All rows are made from the same 14 directions, up to rounding. Whole rows:
In the rows, 128 means zero.
[[146 129 143 127 118 134  91 102  98 111  98 117  89 140 118 113 120 137
  151 143 100]
 [118 122 132 137 154 121 146  97 136 102  93 107 131 123 179 109 107 152
  133 119 156]
 [125 120 162 109 111 162 154 137 124 120 189 117 167 107 158 111  99 150
   65  87 105]
 [148 121 133 119  79 124 143 135 134 145 139 149 126 198 166 123 129  90
  115 120 125]
 [132 137 170 136 142 149 117 164 162 142 159  90 129 133 140 127 114 134
  121 114 117]
 [144 163 138 129 114 120 107 128 116 135 125 131 113 181 149 125 107 107
  143 121 134]
 [105 169  60  91 172 150 134 126 141 150  89  76 197 125 194 156  82 102
   44  82 109]
 [170  85  75 127 177 127 139 120 187 110  85  70 173 121 167 123  86 209
  154 102 189]
 [118 119 103 166 134 159 131 155 129  95  70 109 188 104 101 127 151 126
  134 117 150]
 [139 151 173  93 132 156  79 129  98 118 143  92 140 171 155 135  93 132
  152 152 121]
 [141 106 137 144 108 146 126 149 126 104 117 151 143 115 126 100 143 142
  134 108 141]
 [181 187  99 107 108 182  98 117  89  93 133 105 126 162 150  65  80 123
  144  67 157]
 [158 149 143 155 132 124  82 179 137 156 118 155 117  88 100 118 112 150
   93  53  68]
 [137 146 110 155 109 108 140 114 149 154 136 111  93 142 103 137 119 118
  101 112 101]
 [108 115 128 106 138 143 116 138 113 105 147 115 150 125 167 133 103 163
  120 147 140]
 [ 90 136 157 128 113 154 107 109 113 114 165 119 118  67 100 134 134 151
   72 149  97]
 [141 106 131 152 154  87 185 149 123 133 138 104 141 154 142 135  74 165
  144  90  98]
 [155  97 167  93 149 121 207 111 165 150 168 124 149 140 180 102 116 123
  133  87 141]]

The start of a row, then its end:
[113 149  99 100 116 107 149  93 141 144 192 147  99 150 132 140 139 108]	[139 172 193]
[159 141 121  88 113 132  65 126  90 130 118 136 104 175 146 129 103 128]	[150 144 107]
[136 118 130 108 136 145 126 134 135 119 135 139  80 129 164  81 142 117]	[152 126 141]
[102 164 100 130 157 138 113 143 138 141  88 126 116 114 150 124 140  82]	[105 112 118]
[110 142 169 170 170 112 139 111 131 114  93  85 105 110 142 117  99 150]	[134 109 104]
[150 162 114 134  79 172 115 140 129 108 178 153 126 108 129  75 122 136]	[ 86  70 163]
[122  99  88 130 118 122 119 115 151 111  49 136 178 139 214 134 110 152]	[ 75 110 153]
[106 133 163 120 151 117 170  60 118 136 125  53 112 142 139 148  96 119]	[109 148  69]
[169  81 111 145 122 100 190 116 142 115 153 110  98 164 124 102 109 167]	[184 122 151]
[174 125 119  97  82 217  96 101 108  77 113  92 148 137 139  69 126 130]	[123 110 145]
[143 104 193 143 176 116 167 146 178 157 131 110  99 110 132 105 141 122]	[157  98  99]
[111 118 195 162 133 108 119 104 216 145 122 141 110 103 129 138 182 129]	[138 167 196]
[151 109 155 153 112 118 156 126 134 130 122  96 144 180 106 143 125 122]	[164 140 122]
[ 99 119 137 155 134  95 130 149 151 155 119 123 137 140 118 180 137 122]	[115 158 108]
[125 121  52  87 142 125 125 139 131 149 170 130 130 122  80 165 149 124]	[153 180 155]
[ 79  97 131 104 136 131 186  96  98 105 148 123 132 110 142 129 145 116]	[123 171 122]
[ 85 145 132 154 133 110  82 160 106 147  79 159  84 133  70 167 195  59]	[165 198  94]
[163 131 168 164 107 122 123  94 146 135 101 100 105 147  88 124 132 125]	[146 122 109]
[148  95  75 179 107 124 195 128 170 140 105  73 131 157  74 139 147 108]	[128 120 110]
[167 148 163 101 139 160 101 146 177 161 116 123 146 150 152 113 148  81]	[143 101 150]
[106 112 121 135 121  98  94 121 115 109 136 160 120 111 124 154 125 183]	[136 176 159]
[151 175 116 120 103 161 100 114 102 112 196 102 100 123  91 106  93 153]	[122 114 133]
[ 89 132  51 159 125 158 133 190 115 109 104 105 175 133  91 156 155  95]	[125 150 138]
[173  93  78  92 122 141 129 175 135 143 123 148 118 154 174  95 114 126]	[118  79  96]
[133 161 142 130 105 158 104 117 145 126 203 142  79  70  80  93 148 142]	[108 118 153]
[142  99 123  91  87 137  76 117 138 124  78 172 167 168 176 144 160 114]	[129 171 176]
[119 114 115 132  87 126 166 103 134 138 166 117 105 149  96 141 151 102]	[111 162 116]
[109 172 131 126 152 121  83 130 107 114 146 161  85  87 142 106 111 154]	[132 119 151]
[137 176 176 102 106 125  94 124  98 127 145 180 117 175 191 103 110  99]	[139 113 159]
[154 138 116  85 125 126  75 131  80 128 124 147 119 165 120 139 116 126]	[177 158 125]
[152 147 131 146 113 150 125 176 115 129 122 105 115 190 139 105 113  90]	[147  97  98]
[155 115 205 133  90  84 124 129 158 176 198 171 115 126 128 147 101 172]	[74 95 84]
[132 141 114  92 143 121 117 133 101 130 137 173 152 107 148 123 113 138]	[122 103 141]
[117 145 113  99 116 165 103  89 134 110 127  98 125 148 141 128 148 103]	[140 183 181]
[151 129 194 108  92 175 136 108 103 113 123 108 127 180 153  89 138  74]	[142 124 104]
[113 118 126 100 158 142 109 142  97 108 153 136 128  81 115 124 127 161]	[147 148 127]
[134  81 150 143  99 143  77 144 106  94 120 131  49 120 131  95 129 176]	[133 154  71]
[157 121  98  93 125 142 148 139 101 124 196 133  99 136  93 102 128 129]	[177 134 137]
[153 154 126 129 127 135 141  70 113 106 122 105 148 127  88 118 122 133]	[168 126 177]
[142 106 101 114 130 125 149 115 126 129  88 123 101 167 142 113 148  89]	[165 143 123]
[ 72 100 103 135 116 148 183 147  91  95 130 149 192 100 109 140 170 102]	[113 154 141]
[124 130 176 137 113 180  74 159  66  79 123 136  93 101 107  79 141 134]	[150 131  84]
[115 157 127 145 108 112 138 150 127 161 134 155 153 143  96 161 148  77]	[104 120 114]
[183 135 107  51 119 182  87 107 149 148 129 119 107 148 140  95 153  84]	[145 131 142]
[100  93 157 138 115 172 170 130 190 142 122  64 133 135 156 129 164  80]	[ 68 141  88]
[134 141 117 112  84 148  91  84 132 131 142 120  92 134 105 132 145 117]	[104 166 128]
[178  88 162 158  71 147 134 130 149 117  92 116 157 170 139 108 126 136]	[113  92 109]
[102 174 157 157 119 104 112  97 147 135 115 178 102 107 122 125 166  96]	[126 136 182]
[ 80 169  99 159 173  70  91 191 115 147 132 171  90 128 112 169 130 124]	[172 163 149]
[140 129  82  34 158 160 131 119  80 126 157  96 129 155 172 117  89 116]	[141 137 103]
[ 96 133 127 150 129  84 130 119 129 135 135 166  70 107 140 129 128 140]	[107 135 118]
[ 96 113 129 173 155 123 185 141  95  90 126 124 130  77  87 107 137 145]	[153 115 118]
[109 124  84 117  89 142 192  92  68  91 152 106 152 150 162 113  81 132]	[ 69 105 100]
[168 117 175 132 112 159 131 124 118 110 170 109 130  98  87  93 112 171]	[132  92 105]
[140 117 112 125 118 150 129 141 157 149 121 125 154 112  82 142 170 100]	[117 130 124]
[168 105 156 139 125  83 188 124 127 157 173 155  89 130  84 111 124 137]	[158  92  90]
[130  89 141 115  95 132 132 118 122 136 141 135 100 130 111 131 150 122]	[109 155  76]
[158 112  98  97 114 143 110 114 126 143 118 102 169 129 106 157 110 146]	[ 94 123  89]
[130  92 120  83 135 155 104 130  96 103  83 116 190 141 170 141 116 143]	[130 149 118]
[158  95 143 104 108 127 155  95  96 137 123 145 159 118  57 141 158 114]	[149 139  93]
[123 111 181 134 118 170 136 132 124  99 134 106 137 123 129 101 148 121]	[141 138 127]
[152 138 175 120 146 145  69 161 136 161 146  86 120 122  73 159 120 139]	[139 140  62]
[ 84 155 112 114 170 123 137 188 109 137 160 147 122 117 179 124 106 112]	[108 105 112]
[136 157 108 129 158 156  68 152 126 114  80  82 150 145 138 137 107 134]	[156 133 144]
[129 125  88 105 114 136 128 179 106 137 146 172 143 134 143 122 131 109]	[106 103 112]
[143 156 128 149 122 115 127 128 135 140 133 139  78 142 106 109 137 104]	[153 115 134]
[115 163 146  83 161 148 157  91 101 129 155 121 165 102 111 126 137  90]	[146 131 151]
[114 137 145 252  77 124 101 209 164 112 191 133  54  94  61 110 129 189]	[ 96 103 115]
[137 160 134  97 187 167 100 110 143 123 107  82 167  83 124 123 121 134]	[145 115 159]
[112 135 112 109 185  78 136 113 154 163 120 123 109 127 170 156 100 139]	[125 132 126]
[112 134 119 134 127 128 131  98 115 117  79 151 166  95 107 136 156 110]	[117 129 144]
[144 131 205 144 182 107 131 141 152 161 137 134  93  72  80 116 143 136]	[164  99  89]
[167 126 154  84 158 130  57 126 174 154 107 149 154 103 153 137 128 162]	[138 121 165]
[125 107 167 102 103 117 104 149 129 153 194 159  93 138 135 144 130 142]	[111 160  95]
[158 114 160 121 151 155 138 127  95 119 105  97 161  82 104 106  97 157]	[109  63  44]
[112 107  71 150  83  79 151 169  83 137 165 165  76 187 101 155 126 117]	[138 165  86]
[123 140 134 144 106  75 176 114  96 129 163 162 128 167 145 135  90 136]	[126 109 135]
[109 111 143 102 131 102 147 137 122 156 112 171 157 154 152 159 156  80]	[131 151 120]
[113 147 188 146 146 162 127 132 105 109 130  86 124 101 111 109 121 123]	[126 114  83]
[166 151  98 160 136 100 143 173 150 150 204 106 114 147  87 136  74 177]	[150  86 141]
[147 126 179 122 102 149 149  72 114 109  83 121 177 140 159 105 122 111]	[105  94 123]
[125 151  90 137 116 146 151 118 113  92 166 101 112 134 167  88  76 159]	[100  89 151]
[124  86 155 162 106 141 141 135 147 109 101 139 130  94 138 101 148 147]	[ 91 103 105]
[100 168 102 135 127 129 122 130 115 121 177 128 101  96 142 119  90 154]	[ 71 101 121]
[ 99 152 185  87 204 123 154  62 158 145 135 101  93  90 165 114 141 100]	[152 150 153]
[122 124 131 120 121 114 131 117 126 134 145 165 134 104 107 138 148 131]	[127 140 145]
[ 92 138 160 166 145 104 127 173 113 141 124 153 107 104 113 138 134 117]	[115 116  74]
[113 108 139 103 140  97 133 136 144 171 117 144 167 150 131 190 148 100]	[127 168 116]
[147  95 102 143 138 165  96 206 155 111 115 123 115 105 153  87 126 164]	[122  89 116]
[ 88 137 109 120 130  87 167  80 164 146 163 132  96 148 170 150 132 114]	[112 172 183]
